There are 9 hidden switches. A switch that is on adds its own fixed numbers to the row, and there is some noise. The rows also spread widely along 10 directions, which tell nothing about the answers.
(in the rows, 128 means zero)
Known rows, each followed by its switches (1 for on, 0 for off):
[152 167 173  93 124 120 127 147 197 121 199 107 124 169 107  67 133 120
 132 161 131 147 106 121 155 127 162 152]
1 0 0 0 1 0 0 1 0
[148 161 186  38 143  63 115 125 169 129 109  90 133 195 108 147 104 134
  82 179 106 102  31 112 225 154 148  87]
1 1 1 0 1 0 0 0 0
[ 84 152 116 128 150 117 125  96 194 136 145 129 114  89 125  90 125 124
 118  68 148 177 120 140 125 167 137 120]
1 1 1 0 1 0 0 0 0
[116 161 139  93 149 124 113 146 178 122 142 123 115 126 110 108 129 137
  99 156 124 137 101 133 153 146 121 102]
1 1 1 0 1 0 0 0 0
[116 167 144  85 138 112 115 145 153 119 144 124 113 144 106 121 120 132
 118 155 123 138  95 107 165 149 122 103]
0 0 0 0 1 1 0 0 0
[106 143 175 146 126 138 123 162 193 112 138 148  60 137  85 145 114 103
  67 164  97 147 127 141 182 166 161  92]
1 1 0 1 0 1 1 0 0
[101 157 132  84 151  93  99 119 149 138 191 112 171 185 135 134  94 121
  91  95 122  67  90 113 145 158 174  87]
1 1 0 0 1 0 0 0 0
[123 158 152 118 144 148 162 130 152 100 164 126 180 158 115  87 104 138
  93 100 119 147 117 104 114 145 159 160]
1 0 1 0 0 1 1 0 0
[136 161 181 112 145 128 113 138 167 102 113 154  85 166  90 187 133 113
  70 180  76 104  97 142 202 141 142 101]
1 1 0 1 1 1 0 0 0
[119 156 146 125 151 110 155 159 152 139 143 130 140 122 106  72 118 125
 114 110 134 196 130 160 112  99 127 178]
1 0 1 1 0 1 1 0 0
[ 84 161 138 163 171 152  96 143 161 128 172 185 109 141 108 149 130  98
 105  94  92 100 155 166 131 130 141 101]
1 1 1 0 0 1 0 1 1
[102 168 132 107 179  67  95 182 115 147 114 171  96 145 105 166 128 117
 108 139  90 117 127 182 175 112 104 110]
1 1 0 0 0 1 0 1 0
[128 149 160 112 152 132 118 110 168 125 153 143 103 140 105 149 145 102
 102 131 118 116 104 146 154 136 167 120]
1 0 0 1 1 1 0 0 0
[126 201 150  96 126 128 103 166 171 133 129 107 115 136 100 104 121 169
 128 214 118 166 100 114 168 117  77 124]
1 0 1 0 1 1 0 0 0
[ 71 178 104 107 205  95  87  58  96 132  83 172 134  98 165 206 136 139
 125  40 104 112 114 150 141 135  90 102]
0 1 0 0 1 0 0 0 0
[ 90 176 108 114 140 130  89 193 136 131 161 171 110 158 101 138 109 115
 122 132 106 123 138 146 144 131 111  94]
0 0 1 0 1 1 0 0 0
[111 166 130 119 137 104 125 133 161 117 148 124 126 135 114 102 119 130
 115 117 126 173 117 128 145 123 132 137]
1 0 0 1 1 0 0 1 0
[ 80 154 125 129 185 113  99  87 156 132 143 145 117 110 133 134 139 123
 117  69 127 127 122 141 142 145 134 106]
1 1 0 0 1 0 0 1 1
[145 149 179 163 121 141 139 137 168 129  97 144  98 109  76 133 142 153
  74 174 100 171 148 170 147 100 129 169]
1 0 1 1 0 1 1 1 0
[107 162 128 114 117 128 106 126 170 141 138  78 135  93 102 109 127 181
  92 183 151 153 109 103 125 133 104 105]
1 0 0 1 1 1 0 0 0
[121 140 143 129 140 166 121 160 140 104 152 161 141 164  87 143 121 131
  70 148 101  98 134 118 150 143 147 121]
1 0 0 0 1 1 0 0 1
[103 179 122 149 135 129 101 131 152 131 136 150 140 134 117 139 118 156
  95 115 101 122 148 153 134 122 111 130]
1 1 1 0 1 0 0 1 0
[116 204 154  89 142 114  95  72 151 117 130  90 163 145 154 163 123 169
 117 147 110 111  80  97 154 116  85  97]
0 1 0 1 1 0 0 0 0

New rows. What belongs after each?
[136 164 173 109 119 145 105 119 171 103 147 148 101 161 109 155 124 119
 109 148  99 122 115 115 180 159 151 111]
0 0 0 0 1 0 0 0 0
[111 167 170 137 118 118 128 120 193 132 142 105 113 131 108 114 116 141
  94 146 114 159 112 134 148 123 131 111]
0 1 1 1 0 1 1 1 0
[120 157 127  91 163 160  98 162 156 122 196 153 129 158 114 124 142 108
 114 138 115  90 122 144 124 133 151 103]
1 0 1 0 1 0 0 0 0
[ 78 158 101  97 179  99 101 116 134 146 115 128 137  90 136 113 138 151
 130  88 144 157 113 139 125 118  70 104]
0 1 1 0 1 0 0 0 1
[ 81 193 138 133 151 124 117  63 176 132 158  86 174 114 161 107 100 150
 119  72 135 158 104 107 104 135 123 120]
1 1 1 1 0 0 1 0 0
[107 153 124 136  85 121 139 203 181 102 168  97 140 136  71  68  87 161
  73 181 132 180 133  86 138 151 125 107]
1 0 0 1 0 1 0 1 0
[ 96 192 122 106 182 139  85 141 149 152 200 151 113 130 137 115 146 106
 167 118 131 123 129 147 119 115 119 123]
1 0 0 0 1 1 0 0 0
[ 70 163 116  96 173 140  90 122 187 117 196 113 101 126 131 132 133 100
 109 120 138 102  84 105 134 178 153  36]
1 1 0 1 1 1 0 0 0
[ 96 161 143 109 175  93 131 145 136 117 130 149 143 156 113 129 102 114
 105  98 104 142 102 119 170 144 116 118]
1 1 0 0 0 1 0 0 1
[137 149 158 110 143 129 136  98 146 109 125 141 153 137 117 141 128 135
 103 101 111 132 119 130 134 137 139 145]
0 0 1 0 0 0 0 0 0
[107 140 125 118 149 129 122 171 120 104 115 162 145 166  91 153 105 129
  68 126  91 123 119 138 161 127 125 110]
1 0 1 1 1 0 0 0 1
[115 142 159 104 154 131 132 109 191  93 147 113 117 138 113 115 131 119
  84 134 124 138  82 101 166 161 146  93]
1 1 0 1 1 0 0 0 1
[101 149 152  94 183 109 132 130 156 116 139 123 115 124 119 113 135 128
  93 125 125 138  98 124 149 151 143 109]
1 1 0 0 0 1 1 1 0
[133 142 191 121 131  78 125  69 200 171 150 110 109 119 108 124 125 114
 109 109 137 138 100 157 157 148 179 146]
1 1 0 0 0 1 0 0 0
[112 141 147  95 164 101  95 136 145 143 108 141  91 123  99 145 139 126
 102 153 120 133 102 137 186 142 126 106]
1 0 0 0 1 0 0 0 1
[125 148 151  99 137 119 107 111 187 148 175 126 122 135 120 110 142 114
 118 112 136 114 114 157 131 132 150 122]
0 1 1 0 1 0 0 0 0
[ 87 159 120 105 140 126 105 160 188 119 146 112  94 118  99 123 120 131
  86 163 127 139  88 119 156 163 119  53]
1 1 1 1 1 1 0 0 0
[104 163 156  85 181 152 110  77 159 100 146  98 140 128 144 152 135 128
  97 124 120 105  75  98 133 155 155  72]
1 0 1 1 0 0 1 0 0
[140 154 176 119 148 157 120 121 171 139 139 143 101 130  99 127 148 127
 102 161 114 128 125 164 147 121 151 150]
1 0 1 0 1 1 1 0 0
[111 183 117  85 195 133 124 145 127  92 121 152 154 135 137 120 141 144
 116 117 108 138 105 128 134 119  80 128]
1 1 1 0 1 0 0 0 0
[107 161 155 129 172 125 126  74 165 121  95 119 102  59 110 119 159 161
 124 139 132 188 109 113 148 138  93 136]
1 0 0 0 0 1 0 1 1
[125 128 141 105 183 108 128 112 115 111 141 156 148 136 117 164 148 112
  80  87 106  94 119 157 127 122 168 127]
1 0 0 1 0 0 0 1 0
[109 150 153 116 160 112 111 118 188 146 157  97 123 111 104 114 148 132
  97 150 133 122  97 145 130 115 132  88]
1 1 1 1 0 1 0 1 1
[ 92 176 137 118 160  60  99  88 153 171 116 129 107 117 124 141 122 135
 126  93 124 145 104 160 167 126 123 131]
1 1 0 0 1 1 0 1 0
[110 146 132 141 128 147 102 183 182 130 157 165  70 105  91 110 142 121
 101 161 122 153 165 163 147 142 123 123]
1 1 0 0 1 0 0 0 0
[ 86 142 104 107 125 120 105 196 125 121 180 140 148 164  97 136  85 126
  80 128 117  97 134 104 131 168 146  70]
0 0 0 0 0 1 0 0 0
[105 154 125  82 184  79 153 132 138  99 114 130 119 132 111 116 129 116
 109  98 123 175  72 118 167 143 133 121]
1 0 0 1 1 1 0 1 0
[115 163 145 147 110 162 130 167 169 123 150 129 124 116  97  97 118 147
 100 163 122 178 154 133 112 114 106 138]
0 0 1 1 0 1 1 0 0
[ 85 166 118 172 122 123  95 157 187 159 153 161  81 102 105 116 117 112
 120 106 120 173 161 185 130 122 118 124]
1 1 1 1 1 0 0 0 0
[112 143 155 151 121 131 126  63 179 124 146 113 153 118 124 131 120 145
  88  88 131 135 126 119 123 132 140 127]
0 1 0 1 1 0 0 0 1
[114 170 155  94 197 159  83 106 131 124 167 158 136 158 150 180 153 118
 102 121  95  46 122 155 136 122 147 108]
1 1 0 0 1 0 1 0 0
[110 206 160 102 150  97 114 127 178 125 168 106 142 168 129 108 104 129
 133 132 103 139  84 110 165 131 120 111]
1 1 1 0 0 1 0 1 0
[133 135 181 103 163 167 130 126 180  99 122 128  93 102  99 139 165 142
  59 195 117 119 114 121 152 161 138 104]
1 1 0 0 0 1 1 0 0
[113 169 135  92 147  66 129 106 151 164 125 118 150 131 124 110 116 141
 126  88 136 151  96 154 138 111 111 144]
0 1 1 0 1 1 0 0 0
[110 195 132 136 192 123 114  95 134 140  83 182  92  81 123 145 168 139
 156 107 106 185 137 184 144  88  73 176]
1 0 1 0 1 1 0 1 0
